There are 3 nested groupings, the coarsest first. Each group lies inside one group of the grouping before and may be the whole of it. The rows also spread widely along 10 directions, which tell nothing about the answers.
(in the rows, 128 means zero)
Known rows, each followed by its group in each grouping:
[122 128 138 132 125  96 126 146 139  80 134 102 150  93 107  86 124 114
 116 106 150 115 120 129 111 127 107 162]  J499 nede J187
[102 139 130 121 139 119 121 123 210 112 140  92 216 148  87 120  79  93
 142 126 131 104 149 129 118 123 106 123]  J727 muzi J988
[139 148 114 134 135 151 125 129 127 122 145 112 109 126 129 144 130 123
 131 136 148 116 144 145 134 120 128 138]  J499 kabe J327
[103 117 141 144 135 109 152 111 145 143 117 129 159 134 100 138 128 121
 132 127 122 153 115 117 127 123 144 142]  J499 kabe J31
[ 53 115 141 128 153 118 160 113 149 156 124 132 159 116 130 121 118 128
 142  98 119 150 112 101 156 117 143 124]  J499 bolag J170
[106 104 121 104 157 128 155 104 141 142 130 103 175 110 127 117  95 121
 102 149 182 137 140 125 150 160  75 110]  J499 bolag J811
[ 27  97 168 139 159  93 172 120 135 126 114 149 159 116 146 100 138 159
 131  65  88 155 102  81 160 121 175 168]  J265 vokib J531
[197 159 112  70  84 153  78 106 134 192 144  86  93 159 107 170  68  76
 104 177 138 129 148 158  70 178  76  94]  J499 nede J351
[131  94 135 113 156 143 155 105 140 152 120 112 133 133  89 139 108 142
 119 144 163 151 149 108 153 108 129  82]  J265 vokib J251
[102 132 138 103 135 135 109 118 160 125 137 103 141 160 114 135  95 132
 124 114 110 126 149 118 125 138 138 150]  J265 Fik J730
[179 125 134 152  98 117 128 113 150 142 117 132 160 141  91 133 141  97
 108 199 142 127 116 153  93 133 109 122]  J727 Lin J102
[147 131 112  95 131 154 149 156 103 153 135 118 122 128 117 146 125 119
 151 134 130 142 137 125 124 119 133  94]  J727 Lin J152
[150 118 155 133  90 159 145 108 192 116  93 140 142 112 136  87 161 156
 102 208 168 134 151 128 127  81 127  60]  J499 nede J919
[ 90 146 129 107 117 140 136 138 164 130 134 116 160 133 131 109 108 128
 146 118 120 115 139 122 117 127 123 108]  J909 gem J447
[166 112 111  46 147 145 132 138  74 175 156  88  57 125  88 158  87 114
 153 103 151 168 145 100 122 123 125  79]  J424 Noreg J755
[112 101 155 114 147 176 119 123 203  71 123  92 110 135  91 112 116 197
 141 137 177 109 173 101 158  61 179 110]  J909 Vefa J226
[114 126 162 144 102 158 118  63 141 218 127 138  51 135 173 160 126 133
 101 156 130 146 104 132 170 122 147 110]  J499 kef J890
[ 81 121 133 158 132 121 165 111 134 143 108 176 196 168 114 140 150 144
 128 139  83 158 123 121 127 132 157 166]  J265 Fik J838
[127 152 137 159 121  92 108 133 129 124 146  99 111 104  89 122 129  87
 141  82 128 117  92 129 110 108 132 162]  J499 kabe J52
[130 177 110 126 108 173 107 129 144 151 144 138 119 166 144 155 121 128
 141 131  90 115 159 144 121 111 150 125]  J265 Fik J13
[106 114 145 129 139 110 154 129  88 150 128 140 103  99 132 123 151 129
 125 108 129 151  92 110 139 125 140 139]  J499 bolag J382
[ 98 155 128 171 125 140 120 116 115 128 157 130 106 116 178 132 140 130
 125 101 108 102 119 152 158 130 126 182]  J424 ratuk J579
[ 78 139 147 130 135 167  95  60 197 205 147 107 140 172 172 173  62 115
 116 140 119 104 146 145 173 161 124 125]  J727 Per J650
[143 107 136 106 124 116 136 129 104 115 123 120 125 132 127 121 123 136
  94 142 133 136 128 125 110 160 121 157]  J265 vokib J524
[159 162 114 137 104 146 118 131 136 156 146 131 127 140 130 148 134 103
 137 157 113 112 131 157 118 119 117 116]  J727 muzi J413
[ 66 150 146 132 124 128 124 122 167 165 136 140 141 145 131 138 117 115
 164  91  66 132 111 117 138 108 168 136]  J727 muzi J660
[ 86 124 147 123 138 112 142 124 165 110 133 116 164 108 112  95 121 124
 151  87 128 134 134 101 135  95 137 131]  J424 Noreg J790
[137 174 104 186  89 150 113 125 123 161 149 169 131 178 113 178 147 118
 159 133  73 110 130 171  98 124 164 174]  J909 Vefa J446
[121 122 158 130 133 125 107 130 164 113 132  97 106 108 112 104 118 122
 136 108 149 111 120 116 140  86 149 122]  J727 Per J159
[ 90 149 154  87 104 112 110 148 124 145 143 109 122 110 181  96 105  97
 128  87  83 120 101 117 106 166 116 152]  J727 Per J554
[137 156 130 174 112 115 115 116 112 146 148 132 102 121 133 130 153 110
 118 115 119 112 106 147 140 117 123 159]  J265 Fik J730
[147 128 115 165 151 110 155 146 115 115 132 127 158  94  91 110 153 107
 145 120 160 117 118 136 142  81 120 117]  J727 Per J159
[166 170 112 132  86 151 103 113 138 128 153 114 135 126 200 104 130 112
  71 194 153  82 155 175 127 172  50 137]  J265 Fik J730
[128 145  85 125 151 132 175 154  51 160 145 145 136 122 125 160 146 110
 150 106 113 153 126 135 130 139 122 139]  J499 kabe J52
[136 123 126 127 115 131 142 141 118 123 138 124 132 120 115 114 135 133
 135 135 144 129 133 127 116 131 123 128]  J909 Vefa J446
[107 137 106 148 169 171 130 101 149 121 159  97 138 123 155 144 101 140
 120 126 167  94 172 151 190 126 100 138]  J424 ratuk J579
[113 154 153  90  74 159  80 116 218 110 136 103 129 142 165  90  96 128
 123 147 115 104 162 121  94 119 129 114]  J424 Noreg J755
[ 87 155 123 195 129 106 135 113 140 132 138 148 180 142 121 144 144 106
 135 105  95 117 106 149 126 132 143 198]  J499 kabe J52
[180 113 119 146 119 101 148 122 138 111 121 111 174 104  89  90 136 104
  94 172 186 122 131 139 108 121  72  98]  J265 vokib J524
[107 137 104 147 144 125 156 141 114 128 130 148 170 125 102 140 141 123
 148 115 117 135 124 135 127 112 136 148]  J499 bolag J811
[100 119 135 116 147 132 157 112 114 182 128 133 129 131 114 152 116 127
 140 107 116 166 127 112 151 126 139 108]  J499 nede J919
[105 130 113 108 150 152 147 146 112 126 150 120 130 133 124 136 120 155
 153 105 129 125 150 121 143 125 139 137]  J909 Vefa J226
[135 148 160 141  86 106 117 135 161 142 129 119 118  99 120  89 149  95
 140 126 117 122  90 123 111  86 128 103]  J727 muzi J413
[157 168 123 131  73 123 109 149 156 136 127 144 157 146 101 119 141  90
 148 155  82 121 117 147  64 102 132 115]  J727 muzi J660
[119 128 161 112 123 188 109 104 162 166 135 121  42 142 154 161 123 157
 131 145 124 124 139 121 178  83 184  96]  J727 muzi J988

New rows. What belongs after each?
[111 116 125 102 153 123 150 152 161 101 126 115 190 143  70 127 111 125
 157 122 122 135 148 111 116 101 146 120]  J727 muzi J988
[138 139 146  87 103 136 103 144 103 138 146 116  67 118 164 123 127 121
 120 128 105 126 110 128 117 148 131 147]  J727 muzi J660
[200 130 112 154 122 114 127 133 137  97 129 100 131 112  47 123 143  97
 128 167 190 121 129 147  96  88 107 113]  J499 kabe J327
[104  96 138 147 139  68 191  88 162 195 101 134 238 119  54 109 120  77
 130 152 152 181  94 106 105 121  86  57]  J499 bolag J382
[113  86 151  96 152 102 165 131 104 133 124 116 142 117 114 120 128 130
 120 130 136 161 106 106 142 153 123 142]  J727 muzi J413
[ 82 142 141 160 120 102 158  94  95 198 146 146 133  87 208 108 146  99
  96 122 129 132  81 140 161 174  75 139]  J499 bolag J382
[175 131 151 147  91  82 112 108 136 158 121 113 123 130  64 116 127  85
 112 150 137 147  91 126  82 118 112 113]  J265 Fik J13
[109 105 146 122 127 131 160 127 140 117 109 160 154 140  99 124 151 153
 150 127 105 164 137 102 118  90 179 134]  J424 Noreg J790
[126 142 167 180 110 132 102  96 147 165 134 128  43 118 122 131 159 136
 129 110 123 123  96 123 166  58 177 123]  J265 Fik J730
[119 145 100 106 154 141 126 145 121 120 153 105 143 127 112 142 104 115
 139 104 139 111 148 134 125 131 115 139]  J499 bolag J382
[137 113 165 103 135 177 106 121 119 124 147  99   4 102 181 134 141 175
 108 136 163 111 130 122 200 104 161 134]  J727 muzi J413
[114 148 120  77 105 105 154 169  68 150 137 129 125 104 162 112 133  98
 135  99  87 160 105 113  87 169 109 141]  J499 kabe J31
[147 101 113 118 146 128 163 123 119 127 120 131 181 146  83 139 119 131
 110 160 146 147 149 127 116 138 111 118]  J265 vokib J251
[102 152 139 130 143 164  93 150 168  62 155  93 103 119 160 120 125 154
 134 100 132  68 154 138 164 104 161 183]  J727 Lin J102
[146 132  83  47 141 194 127 174  79 130 149 126 103 193  89 200  97 162
 173 121  89 147 188 127  90 148 177 140]  J909 Vefa J446
[116 180 140 117  74 139 101 169 128  94 138 142 102 115 188  84 158 136
 128 111  75 106 128 129  96 113 150 160]  J265 Fik J13
[125 118 113 105 152 136 153 127  41 177 152 127  79 113 149 164 119 126
 116 103 131 156 117 135 157 174 117 153]  J499 nede J187
[132 141 135 177 109 102 118 136  92 108 141 164 122 135 137 137 172 121
 119 129  86 111  86 161 118 144 150 227]  J727 muzi J660
[ 76 116 147 107 165 152 140  97 127 151 146  97 102 107 190 116 104 154
  97 116 165 127 145 107 209 152 107 130]  J265 Fik J838
[132 137 119 151 135 143 148 101 109 174 139 140 121 132 146 146 138 129
 111 149 139 136 133 141 163 128 118 118]  J265 Fik J13
[127 151 105 139 140 173 117 124 189  87 136 117 179 151 106 140 112 142
 135 148 148  92 193 152 139  99 131 128]  J499 nede J919
[153 129  83 124 151 150 130 134 100 130 157 119 158 179  71 190  95 125
 146 135 131 123 168 155 109 162 125 169]  J909 Vefa J446
[149 139 121 112 112 140 131 136 132 122 134 129 134 123 115 119 135 120
 142 133 131 133 148 127 109 101 129 117]  J424 Noreg J790
[ 97 123 116 174 161  67 152 127 131  99 147 131 252 150  79 138 115  86
 126 113 115 114 111 154 119 175  99 222]  J727 muzi J988
[118 123 146 150 119 109 133 136 126  77 133 117 127  94 132  91 152 138
 117 118 137 118 112 127 126 112 124 168]  J424 ratuk J579
[152 113 121 103 139 168 141 110 148 175 115 126 139 167  91 170 106 126
 142 172 132 148 154 130 127 108 147  75]  J727 Per J554
[110 143 123 106 115 159 135 136 156 143 136 129 141 147 120 128 116 145
 158 129 113 129 153 119 116 108 144 101]  J909 Vefa J226
[152 110 158 132  92 129 140 102 150 141 104 141 124 133 134 104 158 144
  87 196 143 147 124 123 120 119 124 104]  J265 Fik J730
[ 73  91 173 131 112 125 186 105 125 157  89 181 139 119 174 106 168 169
 103 155 103 183 103 104 145 139 163 129]  J499 nede J187
[119 134 114 115 128 121 147 146 108 128 149 121 160 128 111 120 120 126
 145 111 124 128 131 126 107 145 112 144]  J909 Vefa J226
[136 141 136 167 120  93 125 116 135 126 137 116 145 100 103 111 134  92
 116 117 147 115 104 145 121 124 100 154]  J499 nede J351
[ 91 175 116 113 113 166 106 132 143 136 158 122 136 142 192 132 102 126
 124 104  85  92 160 144 133 152 118 150]  J265 vokib J251
[135 115 128  88 156 144 130 141 152  97 131  76 112 114  91 127 102 136
 136 120 173 131 160 106 137  99 136 109]  J499 kabe J31
[108 149 137 154 103 105 120 107 190 131 131 120 198 120 126  96 118  91
 112 148 137 104 118 141 102 136  89 128]  J499 bolag J382
[122 167 106 175 127 139 101 110 120 129 168 119 114 114 175 139 126 108
 104 127 146  76 124 178 157 154  90 189]  J499 bolag J170
[128 140 111  96 143 136 146 177  83  80 147 102 107  76 161  93 145 134
 126 101 154 117 137 119 136 129 108 146]  J499 kabe J52
[163 143 142 185 105 114 100 107 132 108 138 129 109 132 120 123 152 125
  91 157 145 102 114 160 126 125 125 183]  J265 Fik J13
[159 132 122 118 100 154 137 123 146 140 109 147 152 163 105 134 139 139
 117 190 125 148 152 130  99 115 132 100]  J265 Fik J838
[133 151 108  97 133 129 132 130 129 167 149  86 133 116 118 138  90  87
 138 116 144 135 140 127 123 142  88  96]  J499 kabe J31
[157 123 118 111 130 169 130 150  63 131 140 144  84 152 154 177 144 152
 118 154 113 127 131 151 133 163 154 182]  J727 Lin J152
[143 128 129 150 114 144 132  95 148 150 125 154 145 164 103 159 138 129
 132 160 117 141 143 144 117 111 153 141]  J424 Noreg J790
[ 50 180  94 142 155 135 133 166 118 107 163 143 175 128 150 136 128 120
 173  42  68  95 140 136 136 120 151 193]  J499 bolag J382
[135 133 148 107 100 153 128 151 153  92 116 122  89  94 157  73 157 160
 118 135 140 113 145 107 128  70 151  88]  J265 vokib J524
[141 127 128 119 148 159 105 118 152 111 140  88  88 141  99 163 105 142
 128 128 160 116 156 131 147 108 154 147]  J499 kabe J31
[119 129 145 131 116 124 143 126 136 138 131 137 139 122 146 117 142 120
 118 149 118 126 114 133 134 131 123 131]  J727 muzi J988
[133 138 133 178 135  86 122  87 129 159 161 101 139  97 115 120 113  76
 116 105 168 113 104 149 151 139  75 156]  J424 Noreg J790
[120 159  80 103 144 163 129 157  95 136 174 112 142 149 133 159  95 121
 159  98 116 108 170 147 125 163 113 151]  J909 Vefa J446
[129  78 174 139 148 102 133 106  98 124 129 100  53  98  92 129 136 145
 114 106 160 157  85 102 155 109 153 158]  J424 ratuk J579
[123 164 114 107  94 165 135 143  83 202 148 157  82 149 151 163 136 133
 166 113  64 149 123 131 106 128 154 111]  J909 Vefa J226
